The rows are grouped in 4 different ways at once. Each group adds its own fixed numbers to the row, and there is some noise. The rows also spread widely along 17 directions, which tell nothing about the answers.
In the rows, zero is written as 128.
Known rows, each followed by its group in each grouping:
[108 142 113 183 131  92 154 101 104  87 162 197 122 132 119  87 134 146
 113  90  89 144 100 119 159 123 141 135 150 176] => regi (0) dos z_693
[176 105 100 163 138 115  80 108 183 129 136 115 179 157 118  82  91 148
 127 146 104  82 107 137 129  96 101 185 130 155] => Bav (0) dos z_557
[ 84 145  82 119 111 133  85 118 146 109  93 127 105  95 150 206 132 102
 159 151 136 150 105 118 114  80  87  97 143 106] => fepoz (1) ditig z_693
[152 133 115 152 116 141  91 137 157 139 149 140 177 146 119 109 107 107
 129 106  88  63 110 115 149 129  82 147 101 132] => fepoz (1) Roza z_189
[100 162 159 122 152 133 165 125  71 143 144 114  95 120 142 135 146 131
 165 131 160 148  90 182 134 154 146  99 127  54] => larun (2) lor z_973
[133 132  94 100 135  75  76 123 123 127 111 119 117 104 118 160 145  91
 132 207 151 186 226  85 149  93 111 124 185 169] => Lado (2) ditig z_973
[160 134 147 127 175 158  74 193  98 148 155 134 150 153 105  99 127 122
 141 136 121 130 156 109 163 124 115 176  98 149] => Mafan (1) Poda z_189
[145 123 170 126 126 107 111 149 102 159 123 134  97 137 132 132 125  89
 153 105 152 116  65 169 116 119 127 110  75  69] => Mafan (2) rutaf z_557
[118 122 156 136 152 159  83 122 123 166 119 100 100 130  84  89 134 139
 136 157 137  74 208 112 171 124 127 120 115 139] => larun (1) lor z_557
[181 146 101  79  88 133  97 111 108 166 118  95 131 134 115  97 122 125
  72 153 181 152 100 162 126 115  83 153 116  95] => regi (2) rutaf z_693
[109 115  60 125 102 109 154  49 145 141  82 161 115 129  91 176 123 107
 100 139 131 127 153 109 113 118 103 107 178 171] => Bav (2) Poda z_693
[111 130 140 107 129 121  88 163 113 126 131 148 116  93 118 131 115  86
 139 108 119 176  79 128 128 110  85 130  95  94] => Lado (2) Roza z_557
[ 99 165 119 138  91 157  86 110 138 117  58  96  96 137 160 182 134 168
 156 154 123 132 106  86 139 104 132 129 115  95] => Bav (2) Poda z_189
[158 104 172 145  58 109  92 159  52 175 115 137  79 145 107  68 124 131
 107  88 167 163  44 107  99 123 167 123  72 131] => larun (1) dos z_189
[ 91 160 137 146  74 138 134 132 140 119 139 125 115 158 137 122 139 119
 134 164 109  88 123 131 161 130 130 138 130  98] => larun (1) ditig z_557
[156 127 119 128 156  88 104 112 104 120 109 125 101 138 134 140 137 126
 143 142 145 132 104 156 133  96 120 129 124 103] => Mafan (2) dos z_557
[120 122 158 126  72 100 112 143 109 143 158 122 122 110 113  65 135 114
  93 154 149 179 109 127 138 144 122 140 135 108] => larun (0) dos z_557
[126 114 139 147  90  96 114 131 117 134 112 135 116 132 117 122 134 119
 125 156 123 125 152  65 117 115 146 138 147 159] => fepoz (2) dos z_557
[143 182  80 132 104 109 126 107 115 113 123 195  94 149 149 127 113 119
 130  86  87 110  77 115 129  69 147 153 115 157] => Bav (2) dos z_557
[113 133  74 131 109 140 183  56 165 173 106 131 120 169 118 208 140 121
 132 138 183 138 106 162 108 137 147 109 158 112] => Mafan (2) ditig z_693
[ 99 149 173 150 110  36  97 129  73 133 141 159  89  61 130 120 149  50
 169  83 116 173 123 134 163 166 132  26 132 110] => larun (1) ditig z_973
[162 140 110 143 150 112 131  43 148 157 109  88 126 138 126 120 129 173
 139 135 150  91 146 152 142 137 133 130 137 102] => Bav (2) Poda z_557
[125 175  79 103 139 150  97  59 129 131  79 115  77 121 102 124 128 156
 117 139 126 156 171 116 180  88 140 164 149 164] => Mafan (1) ditig z_557
[138 119 145 136 209 116 130 169  80 126 125 149 146 134 112 180 138 126
 172 112 118 168 116 103 110 134 112 140 130 116] => Mafan (2) Roza z_693
[111  82 106 174 170 142 143 134 132 113 155 155 125 199 105 135 135 177
 118 168 158 169  89 171 130 108 147 158 124 142] => larun (2) dos z_973
[162 137 100 135  95 131  91  84 100 155  92  96 121 143  94 115 124 117
 109 135 153 146  86 171 145 142 112 114 135 128] => larun (0) ditig z_189
[119 104 184 144 133 121 105 152 107 144 115 145  97 161 101 134 154 171
  98 112 136 190 134  75 152 141 152 143  66 121] => fepoz (2) rutaf z_973
[ 99 153 128 163  90 133 100 145 148 140 197 175  98 137 156  93 156 136
 118 139 167 138 148 128 187 101 163 104  90 132] => regi (2) Poda z_189
[102 167 172  96 114 168 142 164 109 147 164 156 104 152 128 102 148 137
  92 109 125 115 125 133 166 144 112 155  59  59] => Bav (2) Poda z_693
[ 81 143 111 144 109 179 145 108  65 145 125 155 101 126  80 119 136 131
 105  93 138 184  88 140 149 158 137 103 128 154] => Lado (1) dos z_973
[109 114 163 151  88 165  97 143 114 174  96 136 102 136 105 153 136 123
 129  83 147 112  89  95 114 138 127  80  63 102] => fepoz (2) Roza z_693
[142 144  92 160 175 128 102 112 142  84 119 131 138 168 140 163 142 189
 139 163 105  95 153 103 160  79 109 170 127 137] => Lado (2) Poda z_557
[140  96 144 203 139  69 109  85 169 157 139 129 163 147 104 153 156 137
 144  95 134 110 142 123 157 186 119  63 116 115] => larun (1) ditig z_693
[125 140 112 135 157 168 234  69  84 178 165 150 115 150 105 137 150 186
 111 117 180  82 143 131 110 154 160 131 142 116] => Mafan (2) Poda z_189
[147 140 161 169 133 112 132 157 111 172 157 138 152 165 135 148 147  99
 180  85 139 162  86 136 133 178 172 121 109 111] => Lado (0) Poda z_557
[ 93 120 139 137  84 144 152  50 138 157  88  85  76 124 119 127 140 175
 117 156 164  79 148 107 120 125 149 118 137  96] => fepoz (1) rutaf z_557
[118 119 141 158 101 117 143 117 113 145 128 136 125 157 110 122 127 122
 126 109 125 125  73 143 135 159 129 121 116 109] => larun (1) lor z_189
[109 142 132 123 135 169 119 143  96 154 141 137 123 121 110 120 128 120
 123  93 149 193  65 175 134 156 110 123 100  95] => Bav (0) Poda z_693
[ 85 113 119 103  87 160 107 109 171 120 100 109 116 116 109 137 113 128
  98 162 118  80  95 138 129 107  40 140 105  62] => larun (1) Poda z_557
[125 142 149 161 103 152 109 168  38 119 131 138 103 134 132 107 142 197
 119 108 136 136  68  70 110 106 138 133  90 124] => Lado (1) Roza z_973

New rows. What belongs after each?
[129 190 118 113 139 135  85 128 105 104  95  96 113 106 155 154 125 119
 176 132  93 110 103 132 146 103  96 140 127  87] => fepoz (1) ditig z_557
[110 113 131 149  88  80 114 121 127  98 120 111 120 118 150 141 135 124
 134 160 135 132  59 155 119 124  83 109 131  61] => larun (1) Poda z_557
[157 117 115 117 136 109  83  79 139 144  74  92 120 129  96 144 132 136
 108 147 140 157 150 121 148 127  99 139 127 122] => fepoz (2) rutaf z_557
[137 105 130 171 185 107 139 124 136 177 136 159 140 146 129 186 138 125
 197  97 151 112 133 105  85 133 163  88 123 135] => Bav (2) dos z_693
[134 130 144 173 103 153 128 179 114 128 159 164 148 212 129 129 138 140
 121  92 107 101  40 136 135 134 129 160  62 102] => Lado (1) dos z_557
[124  70 143 136  94 134 113 124 155 173  88  90 134 156  99 144 120 130
 133 167 163  92 113 105  79 130 112 130 130 107] => larun (1) dos z_693
[121 107 126 179 168 138 109 137 150 113 185 132 162 136 110  74 118 164
 132 131 120 156 108 153 159 127 118 171 117 139] => fepoz (1) Roza z_557
[147 128 121 174 158 132 118 137 143 169 175 141 143 166 142 138 146 108
 178 127 162  86 131 162 135 124 167 103 117 129] => fepoz (0) dos z_557
[121 109 150 137 129  72 158 157  97 135 148 155 111 152 138 160 148 100
 148 157 157 169 115 125 108 130 152 131 142 107] => Mafan (2) ditig z_189
[103 148 112 158  55 133 160  93 166 146 149 133 131 151 155 130 124 133
 136 111 144  79  44 159 117 135 127 108 115  69] => larun (1) Roza z_693
[112 115 137 131 142 134 157 132 138 171 190 131 161 113 128 136 141  98
 142 142 169  74 140 158 110 154  86  88 133  74] => regi (1) rutaf z_693
[123 126 132 145 165 111  85 129 108 141 124 152 110  99 102 111 117  77
 175 115 108 110 157 118 147 108 131 108 143 171] => Mafan (1) dos z_557
[ 93 140 102 165 128 159 190 116 175 136 169 186 131 229 124 182 160 149
 108 141 124  91 142 147 164 135 150 142 104 115] => Bav (2) ditig z_557
[123 162 102 130 155 150 105 145 126 129 143 120 145 140 154 180 151  95
 168 174 141  85 149 162 152 121  95  96 131  93] => fepoz (2) Poda z_973
[111 111 128 167 115 105 147 101 157 150 136 146 126 153 132 146 129 155
 133 114 150 163  87 120 122 136 158 121 120 122] => regi (2) lor z_973
[118 157  98  91 119 210  79 167 119 105  85 126 116 162 117 132  98 170
  98 154 102 172  65 115 133  75  91 222  89 126] => Bav (2) Poda z_973
[104 135  95 164 103 178 149 115 150 171 140 163 124 184 116 187 139  89
 141 105 149  99  84 171 129 135 147  92 104 127] => fepoz (0) ditig z_557
[179 143  73  88 161 114 137 110 156 166 183 179 122 174 128 118 136  98
  97 138 167  66 183 174 154  75 104 148 107 131] => regi (2) Poda z_693
[124 123  95 152 104 142 134  88 122 145 129 145 131 135 107 145 141 142
 100 103 149 103  91 130 118 130  98  95 119 121] => Lado (0) dos z_693
[120 117 143 130 109 121 110 122 129 173 117 130 134  88 117 150 116 102
 145  80 125 121  99  84 102 146  98  96 104 106] => fepoz (1) lor z_189
[162 143 121 105 186 163 108 115  94 151  85 104 102 154 112 136 112 170
 149 132 133  73 140 111 118  81 125 167 107 126] => Lado (2) lor z_973
[161 137 114 109 122  93 103  73 121 140  86 104  87 108 140 143 135 167
 114 133 148  78 143  91 112  78  99 122 111  92] => fepoz (2) lor z_557
[121 140 127 131 142 114 156 120 155 108 145 128 154 154 148 117 103 139
 147 126  90 136  65 154 133 136 112 205 132  89] => Bav (1) Poda z_189
[160 168 127 170 145 130 133 137  67 181 113 125 105 186 152 194 166 150
 193 106 176 176 102 129 111 145 219  99 114 123] => Bav (2) ditig z_557
[131  84 118 165 125 103  90 127  94 113 110 124 136 127  97 131 144 141
 111 163 150 160 127 109 121 124  97 108 149 150] => Lado (2) dos z_693
[156 164 122 123 135 103 145  77  62 148 139 124 109 104 113  73 138 153
 105 130 150 137 156 132 151 139 139 118 156 140] => regi (2) rutaf z_973
[140 173 105 115 153  60 134 116  50  79 140 141  99  77 175 160 159 152
 149 142 127  86 121 110 103  79  73  91 153  72] => larun (1) ditig z_693
[141 159 107 129 205 137 114 138  65 143 186 163 117 109 102 129 175 161
 115 117 153 178 215  98 169 123 125 116 123 159] => fepoz (1) ditig z_557
[123 118 130 140 163 126 130 114 103  91  88 100 130 137 123 167 135 150
 141 173  99  50 132 120 118 112  67 133 142  85] => fepoz (2) lor z_557
[109 158 114 163 105 101  95 148 153 135 151 147 140 129 161 145 137  96
 185 154 117 150 170  74 151 116 168 123 160 166] => Bav (1) Roza z_189
[128 144 120 137 126 142  98 144 139 121 147 136 134 164 121  98 116 119
 120 148 114 149 107 167 173 119 121 171 107 126] => Bav (2) ditig z_189
[145 161  64 147 185 147 183  46 129 145 146 119 136 152 127 131 132 184
 154 128 144 124 142 148 130 124 173 172 180 157] => fepoz (1) dos z_557
[156 135 101 132 176 128 113 131 119 166 112 154 135 172  86 172 130  97
 155  98 131 219 111 145 147 145 151 143 121 157] => larun (2) Roza z_557
[117 110 133 159 152 117 158  96  65 150 112 150 139  86  71 128 125 135
 133  93 109 123 159  53  98 161 119 100 178 190] => regi (1) rutaf z_693
[125  91  99 159 169 126 180  88 107 173 143 136 117 122 125 181 144 168
 156 126 206 153 106 128  59 122 154  94 156 126] => regi (0) Poda z_557
[140 163 106 121 142 167 125  97  89 171 121 168  72 169 106 154 164 151
  94  54 153 141 122 135 175 131 142 111  50 119] => fepoz (1) Poda z_189
[ 74 105 129 110 145 222 115 123 143 159 110  84 105 114 102 131 118 137
 139 180 180  98 132 164 120 110  94 123 126  88] => regi (0) Poda z_693
[136 136 151 116 100  95  85 157 116 129 101 102 124 135 144 121 135 118
 142 168 116 118 146  78 121 114 116 155 138 113] => Bav (1) dos z_693
[ 88 113 142 169 129 150 144  85 185 146 120 131 114 174 100 108 130 187
 132 128 118 121 172  72 161 131 189 185 135 170] => Lado (1) dos z_693
[149  79 132 103 116  79 154 141 159 183 141 127 142 168 134 186 145  79
 133 160 176 126 126 127  73 133 114 137 126  77] => fepoz (1) dos z_557
[105 142 123 112 113 107  96 125 196 136 137 125 152 108 139 140 117  75
 156 131 109 135 136 122 158 132  91 144 135 103] => Lado (1) Poda z_693
[ 74 121 127 197 127 130 165 174 106  96 190 182 113 151 168 135 127 130
 186 145 128  90  60 144  91  84 167 120 138 135] => fepoz (1) ditig z_973
[119 136 159 168  84  90 122 161 137 159 162 128 164 149 139 119 146  45
 172 148 126 101 152 130 155 177 142  90 156 124] => regi (1) Roza z_693
[104 146 119 124 155 138 113 134  86  86 115 120 127  93 121 110 105 125
 146 160  94 133 110 129 140 105  81 152 163 126] => regi (2) lor z_189
[111 118 115 148 152 187 105 123 134 154 126 115 111 166 100 111 126 163
 132 155 166 138 137 159 148 110 146 143 115 143] => Bav (2) lor z_693
[135 118  55 141 170 138 110 135  83 152 173 227 112  98  85 125 116  75
 127  82 144 139 134 134 117  75 106  86 132 219] => regi (1) Poda z_557
[135 134 152 154 121  73  79 117  82 121  78 140 101  97 126 166 144 113
 148  75 112 154  74 102 132 137 107  65  97  95] => Mafan (2) dos z_557
[105 174  77 172  89 201 113  95 122 123 126 141 144 141 110 138 136 167
 101 112 133 159  67 147 171 145 116 115 118 137] => Mafan (2) Poda z_557
[173 148  96 113 126 104 108 150 148 167 166 170 148 181 140 161 140  90
 122 101 154 158  98 151 145 117 122 138  79 110] => Lado (2) Roza z_973
[149 116 145 167 113 159 122 147  91 157 118 141 116 209  81 118 133 170
 102 101 144 183  52 142 136 146 163 160  75 134] => larun (2) ditig z_557
[117 132 166 168 148  84 139 106  87  97 114 142 123 126 112 114 137 115
 144  89  62  88 116 123 169 171 103 117 127 111] => fepoz (1) Poda z_189
[148 118 131 140 101  47 110  86  46  83  84 129  92  75 110  73 117 152
 105 128  87  96 128  50 103  87  96 138 173 163] => Lado (1) dos z_557
[129 161 155 142 115 142 110 141  93 145 109 115 116 135 134 146 144 158
 157 118 119  78 128  71 122 129 131 115 108 106] => larun (1) ditig z_693
[154 136 110 150 181 108 129  81 101 116 131 120 154 100 112 123 116 148
 142  82 119 152  59 179 125 149  86 122 131 101] => fepoz (2) ditig z_693
[125 125 129 131 120 136 137 116 111 151  74  96 132 134 126 173 102 121
 175 149 124 100  86 115  71 129 122 129 156 110] => Bav (2) ditig z_973
[105 169  68 121 121 141 191 138  86 130 162 182 127 149 157 214 159 126
 131 132 155 169  93 110  87 114 139 124 151 127] => fepoz (1) rutaf z_973
[105 124 122 154 131 160 125  82 109 128  98 129  99 117 106 142 134 182
 117  93 124  94  99 110 129 125 101 110  97 108] => fepoz (1) Poda z_557
[ 71 172  74 138  86 198 127 121 142 149 145 167 132 124 130 211 165 141
 115 124 163 158 114 102 138 134 104  66 112 103] => larun (2) Roza z_693
[154 167 130 111 188  90 109 109  80 110 126 135 113 111 118 116 142 137
 126 128 112 167 161 127 178 124 116 145 135 127] => Mafan (2) rutaf z_973
[ 99 130 146 148  86 147 178 156 117 162 173 142 141 147 142 127 132 118
 139 152 150 101 113 102  98 140 151 134 146 116] => regi (0) lor z_189
[111  93 116 139 113 130 165  65 129 162 101 131 122 133  69 104  97  84
 120 114 121  93 106 161 127 158 108 118 159 145] => regi (1) Roza z_189
[116 101 162 194 113  58  58 195 117  88 127 164 149 143 137 158 151  90
 151 124  82 117 117  78 150 125  82  80 105 130] => regi (1) lor z_693
[114  99 165 134 129 175 134 163 106 129 143 103 139 146 124 112 123 177
 119 151 141  79  60 133 100 127  84 166  88  52] => Mafan (1) dos z_189
[137 100 163 175 116  99 140  80 128 152 104  99 105 172 111  88 132 142
 138 135 149  92 116 161 140 148 173 129 132 118] => fepoz (2) dos z_693
[ 65 134 100 147  96 192  91 108 157 119 100 124 102 137 111 132 115 103
 134 168 124  97 122 157 173 102 107 110 128 136] => regi (1) rutaf z_189
[128 126 155 167  94 111 116  94 105 133 119 129 119 118  97  80 111 143
 112  94 108 108  66 143 144 154 113 100 103 113] => larun (2) ditig z_973
[136 133 105 142 138  83 121 112 105  89 107 171 108 133 118 125 120 105
 130 119  82 109 120 115 139  88 109 143 144 159] => fepoz (2) Roza z_693
